Each cloud of rows lies close to a flat space through zero, with a little noise off it, and is much wider in some directions of that space than in others. After each cloud: how many dimensions does that space have?
In the rows, 128 means zero.

[[175  93 112 100 143 130 156 174 158 151 138  78  77 143 110 135 108]
 [119 138 142 196 129 147 145 208 156 127 163 123  86 144 147 141 110]
 [128 126 123 167 126 143 105 138 134 120 138 164 115 157 135 133 149]
 [136  81 118 126 145 113 173 189 139 148 152  97  96  96 117 125  84]
 [137 158 149 141 127 136 122 130 150 126 125 108 125 181 145 132 140]
 [127 115 133 105 143 106 118  66 123 140 101 126 176 160 130 106 139]
 [104 136 162 149 146 118 177 160 147 136 127  56 164 107 142 126  77]
 [126 107  86 232 107 183  96 234 128 103 180 208  70  84 117 159 133]
 [130  95 152 142 151  88 165 139 146 120 144 150  92 130 145 143 123]
 [116 160 143  80 119 111 139  91 110 131 115 105 141 111 129 120 125]
 [121 119 138 150 137 117 143 146 138 129 139 132 117 131 139 130 121]
 [ 92 145 134 128 121 105 154 152 107 136 161 144  85 106 142 117 116]
 [139 137 135  68 124 109 151 103 121 128 117 101 120 108 123 134 119]
 [132  96 104 158 124 147 128 172 123 116 145 156 113  70 109 144 114]
 [130 122 120 165 135 153 137 194 150 150 148  89 112 149 126 118 105]
 [134 127 128  94 127 106 152 142 124 139 148 130  68 130 129 124 124]
 [116 133 140 152 131 134 149 148 135 118 124 100 162  88 129 140  99]
 [183  98  93 126 129 151  75 120 145 134 127 172  82 213 117 128 180]
 [108 143 134 201 119 154 121 180 131 105 151 162 121 101 139 149 125]
 [103 117  91 195 104 157  75 145  94 102 154 244 115  87 120 139 159]
 [152 121 137 108 135 120 155 153 147 128 136 100  87 130 125 145 119]]

7

[[ 85  96 101 125 113 126 104  91 121  85 150 120 128 137 123 125 109]
 [100 155  95 116 134 212 125 105 181 176 170  94 113 130 118 124 119]
 [101 150  95  93 128 215 114 107 185 172 184  80 128 126 131 125 120]
 [104 139 122  85 156 199 114 112 184 187 186  94 138 143 151 123 139]
 [130 174 183  81 188 124 151 168 152 212 143 123 156 128 123 127 178]
 [114 123 110  90 125 187 103 108 179 148 178  95 143 136 161 125 124]
 [106 104  91  99 128 201  97  89 158 143 194  90 132 144 174 124 115]
 [165 128 192 127 155  37 151 176  73 126  85 167 152 127 132 131 165]
 [180 159 164  44 163 178 128 173 139 222 187  72 183 114 196 125 175]
 [103 115 118 190 108  66 139 114  97  62  73 174  95 130  71 131 106]
 [126  52  86 189  91 104 103  79  88  38 108 160  92 152 157 131  83]
 [128 130 152 157 149 100 142 131 148 137  93 169 108 146 117 130 137]
 [ 89 113  95 140 114 129 119  99 104  91 140 121 117 129 101 127 105]
 [146 129  95  67 117 226 102 119 152 173 207  54 154 116 188 124 125]
 [113 150 137 138 140 128 139 129 169 147 110 145 114 134 102 129 135]
 [131 123 145 150 137  99 137 132 127 122 102 157 117 138 121 130 132]
 [165 144 120  23 146 201 113 159  67 197 234  25 193  96 193 124 157]
 [146 101 126 128 120 132 113 122 138 117 130 131 130 139 169 129 124]
 [112 173 156  84 157 126 145 158 126 173 148 106 156 111  93 125 158]
 [151 136 168 197 147  50 166 152 115 116  40 203  92 140  92 135 138]
 [125  99  79  74 111 224  84  93 146 141 218  58 149 130 200 124 110]]

6

[[121 132 147 157 106  89 143 167 113 116 111 163 128 123 138 142 113]
 [142 148 139 137 118  61 176 147  72  69  68 133 127 140 152 168  48]
 [135  98 128 130 145 129 123 126 153 126 126 120 120 125 159 111 130]
 [125 139 129 117 137 143 119 122 128 144 179  74 132 163 114  95 160]
 [108 104 141  85 121  91 121  92 132  89 115  96 142 126 117 125 109]
 [127 195 124 147 109 131 151 148  88 132 114 142 123 162  89 168 124]
 [135  94 142 145 135 148 109 106 156 115  93 204 122  84 101 138  71]
 [130 146 126 139 122 137 138 144 109 140 136 145 132 118 126 134 129]
 [127 145 130  92 126  95 127 120 105 132 185  50 152 183  99 116 165]
 [142 107 137 142 146 116 137 136 138 111 122 112 118 139 161 111 106]
 [134 133 146 140 116  89 146 151 103 113 123 144 140 130 121 138  98]
 [139 105 150 153 126  94 137 156 124 118 127 167 137 104 143 124  94]
 [123 171 120 131 104 111 149 146  87 126 100 148 133 135 110 173 126]
 [131 144 147 135 122 102 128 152 123 140 180  91 139 187  93 112 155]
 [131 122 116 103 136 150 114  93 134 134 141 129 135 112 105 128 127]
 [123 145 118 112 126 151 122  98 115 123 115 139 130 113 100 147 111]
 [127  66 137 168 146 131 134 148 171 103  69 164  93  76 227 103  94]
 [ 95 142 143  96 106  79 130 126 103 105 146  70 149 149 117 121 143]
 [148 148  94 103 125 132 132 133 113 166 141 117 143 140 125 159 189]
 [135  82 130 147 156 155 117 117 180 117  94 137  95 116 172 105 111]
 [112 135 128 125 121 161 105 114 144 146 145 136 127 127  92 121 148]]

8

[[138 127 142 157 165 113 135 130 139 117  97 117 134 184 135 137 146]
 [129 117 145 122  87 127 145 111 105 135 164 136 126  72 125 110 129]
 [123 134 116 102 111 141 117 125 122 137 151 137 123  88 117 128 113]
 [126 132 131 125 137 132 119 128 133 128 126 127 129 139 130 132 124]
 [115 137 115 100 106 146 117 122 128 137 157 132 121  88 113 125 115]
 [131 130 140 146 128 125 139 124 127 122 126 128 133 135 132 124 134]
 [137 128 140 152 156 114 130 130 135 120  98 116 136 172 132 140 139]
 [130 124 133 142 173 114 120 136 140 113 100 119 132 194 138 138 138]
 [127 134 140 135 110 126 134 126 124 128 135 134 124 122 133 119 134]
 [141 115 168 134  68 118 166 114 105 138 161 139 118  73 126 109 133]
 [135 124 137 146 153 125 141 134 127 121 109 123 137 159 133 135 143]
 [118 135 105 102 145 144 106 130 137 134 137 131 133 128 122 137 123]
 [151 114 167 156 106 105 166 119 115 123 127 125 134 126 141 117 148]
 [131 125 125 126 127 130 131 127 129 127 127 131 126 118 127 131 127]
 [133 130 132 124 131 129 121 125 137 128 127 130 130 133 123 133 131]
 [125 132 116 144 176 127 111 137 153 120  88 121 138 199 134 155 138]
 [116 126 122 122 132 135 120 135 132 129 134 123 129 121 128 129 124]
 [113 131 120 106 119 134 116 126 125 138 143 131 127 103 122 131 114]
 [124 121 134 133 123 128 134 125 124 128 131 127 133 123 126 129 130]
 [119 135 114 125 133 140 117 131 122 136 132 130 132 128 118 134 127]
 [133 129 124 131 126 130 127 130 131 129 131 129 125 122 128 124 123]]

2

[[150 140 152  73 102 111 146 150  94 147 156 139 119  84 135 121 143]
 [146 125 121 132 117 125 130 117 114 125 117 133 127 146 123 107 135]
 [110 123 118 104 139 118 140 149 118 143 134 123 117 116 136 139 127]
 [116 131 125 161 136 153 100 178 139  99 105 106 102 128 186 148 128]
 [120 114  89 136 144 116 110  75  65 138 139 170 142 124 110  88  94]
 [142 122 121 125 149 131  83 153  89 114 129 157 122 112 139 116 135]
 [110 117 138 139 139 124 137 143 151 111 115 148 125 153 140 100 124]
 [136 137 150 138  91 126 128 185 154  93 122 151 114 153 134  92 142]
 [142 119 135 134 165 143 122 145 138 135 100  96 126 133 167 158 143]
 [123 125 114 104 106  99 147  88 116 142 159 161 142 125  69  99 121]
 [136 121 150 100 172 128 128 117 116 121 124 137 143 136 132 132 136]
 [110 145 127 144  81 137 131 212 169 116 129  97  95 127 148 156 138]
 [114 138 140 112  96 123 141 188 162 137 146 115 102  96 134 153 144]
 [127 110 147 139 167 131 139 130 182 133 110 120 150 166 110 138 142]
 [105 129 136 154 117 129 117 149 164 112 140 151 131 132 114 112 118]
 [148 148 151 125 152 147 121  34  88 112 133 115 163 129 119 143 109]
 [115 139 107 134 131 135 126  48 110 124 133 109 140 121 108 151 107]
 [113 122 124 127 121 117 127 146 151 134 144 146 129 127  97 124 131]
 [131 119 121  93 113 103 127 110  94  97 133 183 106 127 112  75 136]
 [112 133 145 142 170 151 118 152 140 104 107 106 135 154 163 157 118]
 [128 144 135  77  79 112 146 103 116 161 183 126 121  48  92 154 136]]

10

[[102 103 137 134 113 226 145 156 173 118  72 178 101 129 103 143 129]
 [130 142 129 112 118  99 133 146 105 126 133 113 124 145 131 123 124]
 [131 134 142 126 126 139 159 127 142 139 139 122 105 113 142 129 121]
 [122 127 185 131 161 127 117 119 124 153 128 131 102 103 121 114 151]
 [106 108 170 146 135 191 160 167 121 116  74 119  57 117 103 130 108]
 [111 131 144  98 102 122 128 163 119 106 140 148 115 148 126 109 139]
 [ 98 119 129 139 123 130  86 140 109 110 115 128 159 123  92 138 150]
 [124 136 148 161 181 115  94 103  94 143 121 100 117 110 113 119 133]
 [115 122 104 126  83 155 154 161 137 103 118 127 129 136 125 148 109]
 [166 107  85 129 118  88 133  93 131 120 140 113 175 126 147 135 112]
 [142 139 116 161 172 111  84 102 107 132 124 119 124 130 128 116 124]
 [111 118  92 103  50 183 175 154 191 116 135 164 163 129 135 168 127]
 [142 122 157 143 177  94  83  85 120 152 143 129 138 104 127 109 153]
 [133 144 138 121 171  75 102  77 102 147 169 110 154 118 130 105 152]
 [133 122 118 105 106 121 163 118 144 123 150 128 144 126 141 130 125]
 [121 133 161 138 131 153 146 148 137 136 130 127  83 110 135 128 125]
 [106 120 136 154 142 167 112 100 159 122 160 147 139  89 121 127 151]
 [ 79 148  90 109  86 143 127 154 112 106 129 114 175 148  97 158 137]
 [ 83 177  93 164 134 173  96 146 117 122 129 118 128 141 108 151 128]
 [101 141 112 157 130 147  88 120 133 136 130 127 169 111 107 158 148]
 [ 88 123 172 146 118 182 116 183 130 109 106 150  74 116 105 125 139]]

9

[[111 164 137 133 128 128  75 147 111 107 143 111 148 112  95  88 157]
 [ 90 125 149  98 137 129  76 115  96  89 148  92 123 156  81  91 143]
 [ 93 145 129 141 143 135  49 113 146  88 141 132 126 134 101  97 132]
 [111 118 130 126 129 132 121 108 138 118 123 131 110 148 126 128 113]
 [145 131 110 146 133 132 152 141 147 139 122 126 119 109 153 141 131]
 [173 101  91 150 157 113 165 148 161 158 116 164 142 137 160 169 115]
 [114  97 137 115 144 114 135 111 109 119 110 117 123 129 121 159  98]
 [128 137 133 131 116 125  65 137 120 143 114 100 166  92 121 117 139]
 [ 95 130 152 115 102 123 118 124  96 134 107 112 116 140 105 122 110]
 [ 89  97 146 117 125 135 120  89 122 118  93  83  91 106 135 156  88]
 [ 98 116 144 128 116 130  87  91 136 119 108 137 128 121 129 142  95]
 [134 143 124 128 120 140 133 131 138 129 145 121 114 134 133 104 150]
 [130 173 141 112 116 121 120 169  85 122 170 139 155 161  80  71 175]
 [138 158 118 151 110 146  99 137 161 144 135 133 134 106 145 102 155]
 [110 144 135 143  85 143 159 117 147 158  97 148  90 123 151 135 102]
 [113 149 131 140 116 127  95 141 124 135 120 119 130 121 114 105 136]
 [103 132 138 128 105 146 123  96 150 120 126 152  99 142 136 123 111]
 [130 119 129 122 139 104 139 147  99 130 122 136 142 153 102 138 117]
 [156 105 121 146 151 112 122 110 150 123 116 166 180  83 159 188 102]
 [169 128 116 128 109 124  64 144 142 178 127 144 203 122 134 117 154]
 [ 97 127 148  91 135 146 129 107 109  83 173 111  87 190  94  83 148]]

8

[[109 122 144 145  95 134 116 124 120 121 115 130 132 126 126 131 129]
 [ 61 101 165 130  98 130 102 131 132 109 108 135 135 117 127 130 104]
 [199 136  97 110 195 129 168 151 143 150 145 134 125 140 153 101 100]
 [159 147  99 126 133 128 137 118 122 131 142 121 123 135 121 128 143]
 [117 126 140 135 119 124 121 127 124 133 127 126 129 126 124 141 148]
 [166 121 132 129 153 132 150 150 134 145 127 137 134 136 150 110 107]
 [132 117 126 118 136 133 135 142 137 123 125 134 138 130 140 114  96]
 [ 66 117 169 141  77 119  95 115 114 126 116 118 132 118 106 171 182]
 [194 144  92 112 196 127 164 141 142 143 147 134 118 138 144  99 102]
 [147 165 100 161  95 144 118  95 107 110 126 128 109 126 111 111 125]
 [129 112 146 142 119 142 132 145 133 121 109 147 134 129 150  96  74]
 [173 164  83 114 162 117 143 111 123 142 157 112 113 133 113 141 169]
 [190 147  95 112 174 118 156 133 129 154 153 118 125 139 130 138 162]
 [134 128 127 132 152 134 134 133 137 126 122 143 118 124 140  98  87]
 [190 140  84  97 190 123 165 141 142 145 155 123 129 141 140 120 126]
 [109 121 143 129 129 128 122 131 131 125 120 133 127 123 131 124 116]
 [129 128 131 127 122 122 127 126 123 134 130 121 131 131 123 144 155]
 [102 126 145 123 129 114 116 121 126 139 132 118 125 122 115 160 176]
 [130 130 120 124 138 130 131 127 132 122 129 131 125 126 129 116 111]
 [185 139 121 141 163 135 154 140 129 149 131 139 120 134 147 102 111]
 [155 128 127 143 120 139 137 135 124 131 122 135 130 134 139 113 111]]

5

[[135  91 108 126 145 120 119 105 106 120 107 136 164 126 128 134 107]
 [120 162 162  85 102 121 158 139 170 160 171 109 119  96 133 131 136]
 [ 77 113 119 158 109 123 116 125 110 100  77 162  78 188 124 174 201]
 [147  79 127 126 153 124 107 152  87 149 109 136 155 156 132 134 140]
 [ 91 145 111 164 105 126 138 113 117  80  79 139 114 174 110 136 176]
 [ 96 150 110 170 108 131 127 122 117  83  93 141  92 172 110 128 166]
 [163 178 185 106 123 142 147 203 159 186 187  92 130 122 134  93 154]
 [144 175 124 128 100 119 149 150 130 127 149 113 165 139 103  98 148]
 [188 134 116 143 165 148  98 153 115 138 160 114 142 108 126  68  59]
 [154  94 143  95 158 126 121 131 122 161 140 112 158  99 142 120  89]
 [167 199 124 120 105 126 151 155 141 132 181  94 173 112  99  59 107]
 [ 82 154 123 151 100 128 139 120 129  91  98 134  82 164 116 136 176]
 [174 112 128 123 166 139 129 115 128 137 135 104 186  87 136  93  61]
 [ 99 131 133 154 114 133 128 127 141 117 112 152  94 153 136 176 182]
 [ 94 149 166 116 104 135 139 140 176 154 155 137  63 121 150 177 176]
 [ 99 166  99 164  92 125 139 104 135  78 111 145 115 151 105 132 153]
 [ 85 159 138 137  99 136 134 114 169 115 139 142  55 123 137 164 154]
 [123  81  95 111 143 108 104 108  75 115  99 136 141 138 115 114  95]
 [116 133  87 150 125 125 134  75 119  76  94 131 146 124 111 112  95]
 [ 63 202 148 168  60 137 160 134 184 100 126 153  54 170 125 188 244]
 [ 98 118 149 119 115 123 135 140 132 140 113 136 102 151 137 166 183]]

7

[[122 151 139 153 163 147 147 156 131 103 122 153  89 102 120 128 146]
 [ 92 141 130 106 226 180 131 176 146 138 116  91 108 128 134  59 110]
 [146 117 187 151  69 135 112 108 153  70  57  86  73  99  91 162 149]
 [141 124 172 147 130 125 125 108 111  82 102  49 102  96 125 129 124]
 [131 116  93 140 132 131 179 131 131 130 188 178 157 113 123 110 118]
 [108 114 101  93 146 159 137 150 170 167 130 161 138 155 116  91 118]
 [153 131  85 143 103 111 186  86 130 181 187 239 154 182 118 152 129]
 [122 147 137  84 128 142  94 114 143 170  66  92 128 210 137 122 112]
 [126 118 122 119 121 104 102 105 109 171 136 129 128 161 139 131 124]
 [116 131 151  99 101 142  80 145 163 131  50 112  99 150 111 137 144]
 [ 92  90 153  84 161 165  77 190 198 120  59  65 108  82  92  92 146]
 [141 122 154 152 114 120 130  98 107  93 120  83 107 107 126 137 122]
 [162 134 153 189 152  99 180  74  64  88 181  79 129  92 146 139 111]
 [166 118 151 162 106  97 160  96 125 102 128 104 153  89 105 175 144]
 [130 115 122 137 153 134 159 135 140 129 150 139 140 104 113 119 130]
 [130  99 143 146 134 126 128 116 123 117 140 108 100 100 119 119 129]
 [ 94 130 163 100 153 196 101 184 195  98  32  96  56 117  92  89 140]
 [127 146 130 115  93 125 106 128 140 145  99 166 112 169 124 153 140]
 [ 93 144 153  81 140 177  68 193 199 132  20 111  94 143 101 119 152]
 [142  85 115 154 145  93 144 100  87 130 199  92 159  87 143 118 113]
 [159  92 159 152 103 121 150  93 147  99 111  81 128  88  88 148 138]]

8

[[158 153 136 108 129 106 138 111 115 131 113 144 108  79 118 117 142]
 [ 98 116 113 154 100 145 130 124 156 122 131 131 149 117 120 134 150]
 [ 81 139 101 165 163 123 149 129 127 115 166  69 139 196 150 112  68]
 [177 138 155  87 135 111  90 147 117 150 116 182 127  91 146 134 115]
 [100  93 109 190  67 157 187  84 124  86 143 113 138 110  72 129 197]
 [174 111 136 120 116 112 135 117 170 161 126 147 157  95 146 146 141]
 [103 138 148 103 113  86  27 139 187 166 139 226 176  83 154 160 111]
 [164 128 145  95 139 127 118 139 108 138 109 137 107 123 132 130 129]
 [139 165 110 139 162 123 158 132 128 131 145 100 137 128 145 108  92]
 [ 39  93 142 119  80  81  32 128 182 134  92 176 123 112 152 142 137]
 [ 78  70 141 124 117 119  83 129 140 130 117 114 115 197 142 147 125]
 [152 155 145 114 147 134 128 121  50 103 153 152 104 130  87 124 126]
 [168 147 151  69 156 129  76 176 116 155  93 158 106 119 156 132 106]
 [162 124 136 130 111 147 166 112  73 101 122 129  99 109  84 121 167]
 [ 86  39  95 222  60 167 185 124 187 105 151  75 185 155 151 136 148]
 [153 100 136 147 104 140 158 115 103 108 137 126 125 120 115 128 144]
 [133 115 114 124 126 155 111 175 195 164 103 119 163 127 178 136 116]
 [221 201 163  25 168 108  65 158 128 186  90 220 117  45 132 142 132]
 [107 135 138 102 138 112  38 155 185 170 140 189 177 132 160 164  99]
 [161 135 124 147 104 146 167 102 126 119 151 154 153  80  89 136 169]
 [142 145 144  94 142 138  86 152 111 138 122 167 124 123 123 139 126]]

8

[[135 141 126 132 114 125 118 134 116 122 109 120 147 140 148 127 128]
 [100 151 127  96 147 125 172 114 129 153 148 135  93  79 111 138 115]
 [140  60 156 164 143 165  86 165 155 101 143 157 105 139  86 104 111]
 [115 132 133 107 142 127 151 124 125 142 141 132 108  95 110 132 124]
 [122 164 109 100 118 104 150 108 109 141 113 103 140 119 147 141 138]
 [122 137 127 111 129 134 138 119 126 137 133 133 128 116 120 131 127]
 [153  89 136 176 112 141  70 159 128  95 113 132 150 179 135 114 126]
 [ 97 164 121  87 141 110 190  93 122 158 149 118 108  79 127 150 124]
 [124 135 128 123 121 130 135 125 125 134 130 119 126 123 129 133 126]
 [147  54 151 168 146 166  77 173 145  91 143 164 103 147  89  98 114]
 [112  66 157 142 160 173 107 146 157 113 163 186  76 112  64 112 113]
 [158  64 144 186 124 151  55 182 140  84 114 142 151 187 132 109 127]
 [107 135 129 109 146 129 155 118 125 143 146 137 107  98 120 137 123]
 [ 96 130 130  90 150 130 173 101 138 151 144 143  86  74  98 136 117]
 [107 186 107  84 120  95 179  93 110 158 120 102 134 104 152 151 132]
 [126 157 123 112 123 109 144 108 114 140 110 112 145 134 150 138 136]
 [127 182 112 106 114  96 148 102 109 148 107  99 156 126 165 139 146]
 [112 132 130 122 146 131 135 125 126 135 135 141 114 112 113 136 125]
 [154  58 141 181 134 162  66 181 146  94 135 149 129 165 114 105 122]
 [141  92 144 149 131 142 107 150 137 112 119 142 131 146 113 114 125]
 [132 115 131 129 120 138 116 136 130 122 132 134 125 134 125 127 127]]

2

[[ 90 158 180 168  96  13 132 110 109 158 131 171  95 112 169  92 114]
 [139 119  70 128  95 141 109 144  85 121 129  89 127 142  51  82 131]
 [125 128 118 122 147 139 122 118 141 128 129 119 122 118 126 141 127]
 [132 116 104 102 185 184 118 103 175 115 140 115 136 118 127 175 127]
 [108 156 213 163  77  43 157 141  95 153 103 176 117 129 197 107 129]
 [110 150 186 132 117  95 146 125 125 148  99 143 120 116 185 141 131]
 [153 135 185 171  18  80 168 204  52 130 106 174 153 181 147  66 146]
 [142 109  78 155 101 109 114 139 106 110 170 145 133 157  67  78 124]
 [130 136 159 154  70  78 143 159  86 136 117 151 128 146 139  88 133]
 [125 140 160 137 106 107 141 139 113 139 114 139 128 130 151 124 129]
 [142 136 197 123 104 141 170 167 116 136  84 144 148 142 194 153 143]
 [119 137 129 140  95  95 125 138  96 139 117 123 117 128 116  93 128]
 [106 163 238 159  64  38 168 155  83 161  84 178 119 131 218 109 136]
 [109 132 121 102 187 153 114  88 171 131 124 103 111  94 143 173 121]
 [124 125 110 148 117  94 113 122 117 127 153 142 120 133 100  96 120]
 [124 141 146 133  85 110 136 151  84 141  98 116 123 132 126 105 134]
 [134 107  59 105 185 181  98  96 168 107 156  97 125 117  76 148 123]
 [130 127 129 130 121 125 129 132 125 128 132 133 131 134 126 123 128]
 [135 122 106 136 121 124 120 129 122 124 143 129 129 136 101 110 125]
 [118 151 179 127 109 108 150 137 110 146  87 130 122 117 175 135 134]
 [143 123 130 152  83 105 135 157  97 123 138 155 140 159 116  90 130]]

4
